Each cloud of rows lies close to a flat space through zero, with a little noise off it, and is much wider in some directions of that space than in others. After each cloud: how many dimensions does that space have?
In the rows, 128 means zero.

[[ 81 181 108 170 150 139 103 112  80 148 179 116 203 128 142 134]
 [ 84 145  81 113 162 148 107 132 132  88 135 138 152 166 135 116]
 [174 126 127  91 140 126 144 113  90 118 130 107 129 139 133 150]
 [130 119 129 144 106 123 136 147 118 127 121 124 142 123 124 163]
 [153 145 105 123 117 131 116  97  79 129 145 136  81 127 174 143]
 [149 156 143  92 134  98 156  98 141 159 155 126 136 106 137 135]
 [180 100 136 108 102  92 159 138 109 134  90 138  95 109 155 192]
 [124 110 122 199 133 159 111 143  75 133 102 117 168 132 149 122]
 [112 103 165 119 126 171  91 104 115 142 132 124  57 193 134 109]
 [106  84 152 149 121 146  96 139 123 134  93 142  66 164 133 121]
 [194  83 128 140  89  88 173 154 187 105  93 160  99  76  98 141]
 [127  89 151 194 121 163 129 118  87 147 116 143  97 200 152 152]
 [149 153  94 118 107 171 134 133 122 106 107 123  96 129 173 102]
 [131 115 136 116 123 114 128 131 126 126 135 128 129 130 114 154]
 [ 83 119  84 146 128 159 100 154 135  95 139 120 218 135 129 131]
 [135 108 138  97 133  98 161 164 143 127  90 113 181 111 117 166]
 [128 143 102 117 168 105 149 138 151 106  97 153 132 117 136 107]
 [111 135 143 122 122 139 143 168 139 105  80 117  96 141  99 124]
 [125 146 146 146 149 126 151 112 111 146 129 140 109 164 135 134]
 [103 136 120 117 146 131  89 120 118 139 135 113 157 114 143 105]
 [156 130  98  89 126 128 196 135 188  87 112 162 120 166 146 141]
 [ 94 117 133 147 114 189 100 169 137 109  83  96 135 134 113  76]]

11

[[129 122 131 128 128 129 128 125 134 123 131 125 131 123 124 129]
 [140 129 121 133 116 112 111 145 120 109 151 118 128 112 113 147]
 [140 109 123 124 130 102  99 124 115 110 156 114 135 111 120 156]
 [123 109 137 119 138 132 137 103 131 137 131 130 130 136 141 127]
 [121 135 127 130 132 135 108 127 136 122 100 133 143 115 126 117]
 [116  80 144 106 152 132 130  63 142 131 129 128 146 131 149 128]
 [136 184 112 154 106 134 144 191 117 134 117 133 105 137 115 115]
 [138  98 133 114 135 112 116 105 124 119 159 118 134 121 131 149]
 [153 112 127 126 121 106 141 133 113 119 196 109 111 132 120 161]
 [133 100 127 118 142  97  87 108 115 118 138 119 139 112 131 153]
 [115 107 129 114 148 117 104  99 119 145 110 132 136 134 151 130]
 [135  48 143  98 150 101  87  59 130  90 172 107 162  94 124 171]
 [109 190 126 149 114 175 168 169 147 151  62 153 117 147 128  70]
 [120 175 116 143 120 138 129 167 120 146  84 141 116 138 130 103]
 [141 116 122 131 124  99 102 135 114 111 159 114 131 111 117 157]
 [122  85 148 110 142 146 151  74 148 122 143 125 137 132 134 126]
 [150 100 128 120 130  95 113 121 111 113 181 110 128 117 122 166]
 [133 205  98 162  99 119 102 219 105 133  89 136 111 120 110 114]
 [121 141 135 136 118 158 152 132 149 120 107 136 132 125 118 102]
 [117 172 124 144 117 163 161 158 144 149  85 146 114 145 130  88]
 [137 136 122 135 118 119 124 147 123 112 140 121 129 115 113 137]
 [134 133 135 130 116 148 169 136 140 128 143 129 118 137 122 117]]

4

[[145 149 104 150 113 160 147 126 151 120 133 122 121 165 120 175]
 [147 112 123 154 125 129 124 136 149 127 107 108 118 118 127 134]
 [151  93 116 156 127 105  99 130 141  79 104 119 129 141 120 127]
 [131 145 138 127 109 150 107 127 130 130 156 135 108 155 120 153]
 [114 138 133 105 147 110 116 127 104 136 171 149 122 117 146 114]
 [148  90 124 172 131 119  94 123 150  71 100 110 111 150 100 153]
 [123 108 109 134 162 137 135 130 105 142 144 111  94 118 135 157]
 [139 153 122 106 113 125 126 115 157 164 181 165 129 122 184 109]
 [134 119 130 120 123 148 142 137 122 126  98 118 145 145 136 124]
 [127 149 117 157 134 155 145 137 132 145 153 111 117 110 145 163]
 [158 130 129 108 123  91 107 133 138 131 113 158 134 153 117  88]
 [105 154 141 114  97 133 125 131 114 135 158 136 157  99 150 111]
 [106 138 130 118 149 112 127 141  87 147 147 137 156  83 153  95]
 [ 97 136 104 103 151 125 143 119  84 129 187 139 122 118 149 144]
 [124 122 121 108 113 115 132 134 110 138 119 129 143 113 127 105]
 [ 87 130 136 101 132 149 165 148  56 117  97 106 174 119 113 120]
 [114 109 141 139 132 138 124 129 112 132  79 117 151 114 105 114]
 [142 118 122 135 134 127 128 135 128 116 110 116 115 148 109 140]
 [134 123 132 136 105 128 125 126 141 105  98 121 142 139 106 125]
 [114 138 126 127 144 116 137 153  83 146 124 119 151  90 128 107]
 [154 133 138 116 134 108  98 143 131 141 157 138  90 141 135 120]
 [118 119 130 152 132 127 108 127 127 124 144 120 126  94 141 133]]

11

[[116 111 135 120 133 116 116 118 144 145 115 117 171 131 142 142]
 [212 159  66 138 136 107 180 155 164 108  95 216 139  79 121 106]
 [183 197  92 118 111 148 126 128 130  96 140 116 115 150 124 104]
 [139 102 106 146 156  90 151 124 131 171  79 133 149 118 134 129]
 [123 142 118 148 137 117 157 125 106 142 123 123  96 136 126 116]
 [117 121 174 100 118 105  94  88 138 115  77 151  78 143  98 105]
 [181 160  49 155 106 177 130 175 114 141 167  85 162 118 158 145]
 [106  83 124 144 112 144 102 126 139 138 134  97 152 144 165 168]
 [103 119 144 129 118 119 104 116 133 139 139 110 155 124 130 164]
 [111 154 158  98 109 129  97 109 118 130 116 113 105 137 105 105]
 [185 150  74 146 135 159 160 161 127 109 138 128 117 137 145 107]
 [ 75 115 172 133 114 128 122 122  97 123 150 144  65 110  96 130]
 [116 162 145 122 131 101 156 115 123 123 121 157  93 125 103  92]
 [138 104 108 153 136 140 117 145 116 139 159 109 161 110 134 184]
 [128 140 121 145 113 107 139 117 138 111 134 157 109 131 128 137]
 [101 119 170 110 114 133  62  93 133 121 144  79 151 162 132 173]
 [130 152  99 153 130  90 163 137 108 179 126 147 144  71 105 139]
 [149 124 109 149 148  97 144 131 114 161 102 155 133  86 105 142]
 [172 120  90 151 146  98 141 131 128 147  99 152 142  93 117 157]
 [128 166 137 147 120 108 136 120  96 119 159 154  80  94  80 144]
 [127 106 106 144 120 153 130 151 132 127 147 117 143 129 157 140]
 [ 96 138 175 106  97 135  51  88 116 118 146  75 118 157 109 165]]

9

[[112  81 133 122  96 144 110  89 210 109 113 105 136 149 110 138]
 [154 143 140 146 133 126 127 146  53 138 132 113 111 120 144 123]
 [108  88 112 123 114 114 130 102 167 129 123 121 159 128 111 132]
 [130 188 148 155 157 164 196 120  20 144 198 113  63 206 209 169]
 [146 115 108  98 115 113 124 141 112 109 114 142 148  97 119 123]
 [112 104 107 103 115 116 120 115 194 115 112 150 161 114 101 125]
 [141 154 156 157 168 158 116 121  46 156 147 101  74 110 189 107]
 [122 130 115 128 140  99 116 148 149 145 114 152 159 100  97 110]
 [133 151 124 119 131 136 155 133 111 114 143 144 115 149 142 144]
 [137 146 113 105 132 117 137 148 111 117 127 156 133 108 126 125]
 [113 148 116 170 147  63 166 171  87 181 148 144 180 150  85 141]
 [116 110 135 129 137 164 132  74 117 125 149  97  96 138 188 132]
 [110  98 106 128  95  89 148 137 191 125 119 142 188 160  63 153]
 [130 112 145 127 105 146  99 121 190 107 108 114 118 136 109 126]
 [136 150 139 161 116 109 157 164  94 142 139 121 135 180 100 155]
 [121 139 111 141 132  90 166 150  94 153 146 146 159 145 112 143]
 [130 101 127 109 100 149 122 104 158  98 119 115 121 136 134 136]
 [139 166 163 184 157 100  91 188 110 182 110 127 129 101  87  95]
 [116 139 127 145 152 122 144 123  98 156 147 127 125 136 149 127]
 [118  79 115 103 101 131 106  97 206 100 104 127 152 115 106 125]
 [117 103 114 110 119 150 156  81 123 109 150 113 118 153 168 149]
 [145 141 163 156 123 158 121 130  99 128 130  89  86 159 144 137]]

6

[[ 65 147 133  95 175 134 153 144 110 130 155 147 143  93 206 179]
 [128 158 132 160 107 141 166 121 128 150 135 146 130 122 138 166]
 [ 72 173 139 111 141 151 167 147  99 138 150 161 161 100 188 194]
 [109 127 128 115 141 127 132 127 124 127 138 130 119 122 147 130]
 [ 85 158 144  98  98 152 120 165  80 126 122 155 181 128 117 140]
 [122 123 132 128 124 130 130 121 125 131 131 126 109 124 135 119]
 [109 136 131 130 137 134 144 120 125 137 138 133 115 121 153 140]
 [124 126 128 116 136 125 119 142 128 120 126 128 154 126 127 135]
 [123 132 122 122 149 125 130 135 130 123 132 131 147 118 147 151]
 [109 172 132 151 135 144 182 128 122 156 148 161 147 104 178 211]
 [ 82 171 143 101 102 157 131 173  77 133 125 166 206 120 127 172]
 [144 107 131 106 102 121  77 146 116 111 105 113 145 150  67  75]
 [174  77 122 124 107 108  66 114 144 105 102  86  89 168  53  27]
 [118 139 132 129 120 135 139 131 120 133 129 136 127 126 134 134]
 [134  96 125  99 127 115  79 143 120 102 112 106 134 144  92  74]
 [113 135 122 127 182 118 151 130 146 128 150 133 142  99 187 184]
 [140 113 117 140 174 111 142 105 158 129 143 117  97 114 165 142]
 [111 118 131 105 122 130 106 137 113 116 128 119 125 133 117  98]
 [123 111 133  98 111 126  87 145 105 116 112 116 140 143  89  77]
 [142 115 123 135 124 125 123 120 139 125 124 118 117 132 116 114]
 [136 128 133 129  88 139 113 136 114 128 111 130 136 146  84 106]
 [135 135 122 135 136 126 134 132 134 128 131 132 148 123 131 153]]

4

[[ 91 132 117 139 110  72  93  87 154 105 133 149 126 140 158 106]
 [ 82 137  89  78 132 127 112 106 118 119 148 171 120 139 114 152]
 [173 119 176 213 116 103 128 135 163 133 105  76 138 110 164  86]
 [152 150 151 140 130 148 177 142 150 120  94 152 113 130 140 157]
 [141 116 127 120 133 149 127 147 101 145 138 100 135 119 102 127]
 [116 137 108  77 144 169 155 142 104 136 128 162 116 128 101 172]
 [109 135 106  78 146 166 145 141 100 131 137 156 119 132  97 170]
 [196 130 189 216 117 123 161 148 166 138  87  81 137 113 165 101]
 [126 120 129 145 119 108 107 119 135 127 131 112 140 127 134 101]
 [ 91 130  94  72 132 133 112 118 104 123 149 152 121 139 109 143]
 [169 125 166 183 122 130 143 146 147 139 106  87 138 117 144 109]
 [167 110 153 163 132 138 136 156 119 149 124  76 141 112 121 115]
 [177 112 160 155 137 163 151 173 117 154 122  68 141 107 113 124]
 [154 131 150 165 121 118 137 132 151 126 108 120 131 121 148 115]
 [115 129 112  93 138 141 124 130 109 129 136 147 123 132 111 148]
 [111 132 118 120 127 121 120 115 129 123 132 144 124 133 131 133]
 [132 138 132 123 130 139 148 131 133 122 114 143 119 133 131 144]
 [166 113 144 135 140 166 153 170 110 145 126  83 138 108 102 135]
 [141 117 137 163 118 109 117 126 138 130 130 101 139 126 138 105]
 [199 114 184 196 130 146 168 163 139 146 100  64 144 104 136 112]
 [124 119 135 166 110  87  93 105 150 119 131 106 137 126 151  88]
 [173 135 170 183 127 133 155 147 154 129  98 105 130 116 150 118]]

3

[[118 151 103 133 125 120 117 109 120 117 141 137  94 122 107 137]
 [147  92 175 116 179 136 142 145 107 105 141 107 164  91 138 123]
 [164  87 156 134 140 178 143 123 114 204  79 133 149 124 142 123]
 [142 115 135 133 127 147 132 125 126 163 107 132 132 129 132 129]
 [132 120 127 123 152 122 121 142 112 108 140 126 128 100 124 129]
 [131 128 113 124 150 131 136 111  97 132 135 128 114 107 125 113]
 [134 110 151 123 150 129 130 143 123 111 131 120 148 113 133 129]
 [ 97 162  77 132 113  96 101 131 133  83 151 143  94 129 109 132]
 [131 130 117 131 123 144 144  93 116 162 109 133 120 142 133 112]
 [135  90 171 114 152 130 142 164 135 109 124 110 187 125 156 113]
 [122 125 120 131 125 134 131 121 131 125 113 136 138 145 132 116]
 [147 114 130 142 109 166 131 112 132 198  80 145 127 148 130 131]
 [134 108 155 117 148 115 123 173 133 101 145 112 156 105 138 133]
 [153  89 164 118 184 140 136 149  94 122 138 112 153  76 134 126]
 [133 122 139 120 153 117 125 146 115 107 151 116 131  95 125 133]
 [184  59 196 125 191 175 137 157  91 172 108 115 165  66 136 139]
 [120 136 113 130 125 121 114 132 129 113 133 136 115 125 117 136]
 [118 135 128 124 109 119 137 128 145 126 125 123 140 153 141 118]
 [146 113 156 126 150 133 124 145 120 127 141 118 131  96 121 147]
 [150  88 169 117 171 140 142 151 108 129 129 111 165  96 145 120]
 [130 123 125 130 132 122 111 153 130 118 133 131 126 113 122 140]
 [168  70 217 111 164 140 148 189 133 147 130  91 196  93 161 136]]

6

[[142 128 137 147 130 108  76 141 142 135 125  96  72 119 122 107]
 [123 154 111 131 171 134 170 121 120 106 126 157 159 151 110 125]
 [113 122 131 107 144 110 169 113 127 145 153 140 151 161 125 126]
 [129 118 151 142 101 135  94 139 114 116 114 137 116 111 132 132]
 [109 132 122 120  85 164 139 143 107 130 123 103 121 100 211 134]
 [114 134 121 123 113 148 125 142 125 132 109 106 139 128 121 128]
 [157 112 140 132 140 112 126 100 136 123 148 172 118 107 133 152]
 [134 141 116 125 158 124 149 121 126 123 136 145 134 141 125 130]
 [152 113 143 142 122 132 104 116 126 106 116 173 141 104  95 155]
 [123 122 122 115 106 138 146 126 119 133 142 125 138 123 174 135]
 [127 151 101 134 147 132 132 140 147 135 126  75 101 125 142 102]
 [106 149 137 137 110 183 160 136  85  94 101 160 148 101 180 151]
 [ 99 159  96 131 102 183 145 163 118 117  97  65 136 110 176 111]
 [105 156 105 119 127 169 189 136  81  91 124 172 191 145 176 142]
 [148 108 155 134 147  95 113 106 126 116 136 196 147 145  66 146]
 [148 100 151 117 119 116 122 102 115 132 147 191 134 115 133 173]
 [146 103 158 127 156  81 127  97 140 133 153 178 133 152  78 134]
 [131 119 140 132 122 113 104 129 141 144 133 105  95 125 128 115]
 [ 85 169  84 124  93 202 144 177 121 133  81  29 130 106 179 106]
 [139 138 117 140 133 128 120 134 130 113 129 120 116 122 141 117]
 [131 133 120 129 139 114 101 139 144 147 125  96 107 141  96 114]
 [142 123 133 135 154  86 110 123 133 120 141 156 139 167  69 110]]

8
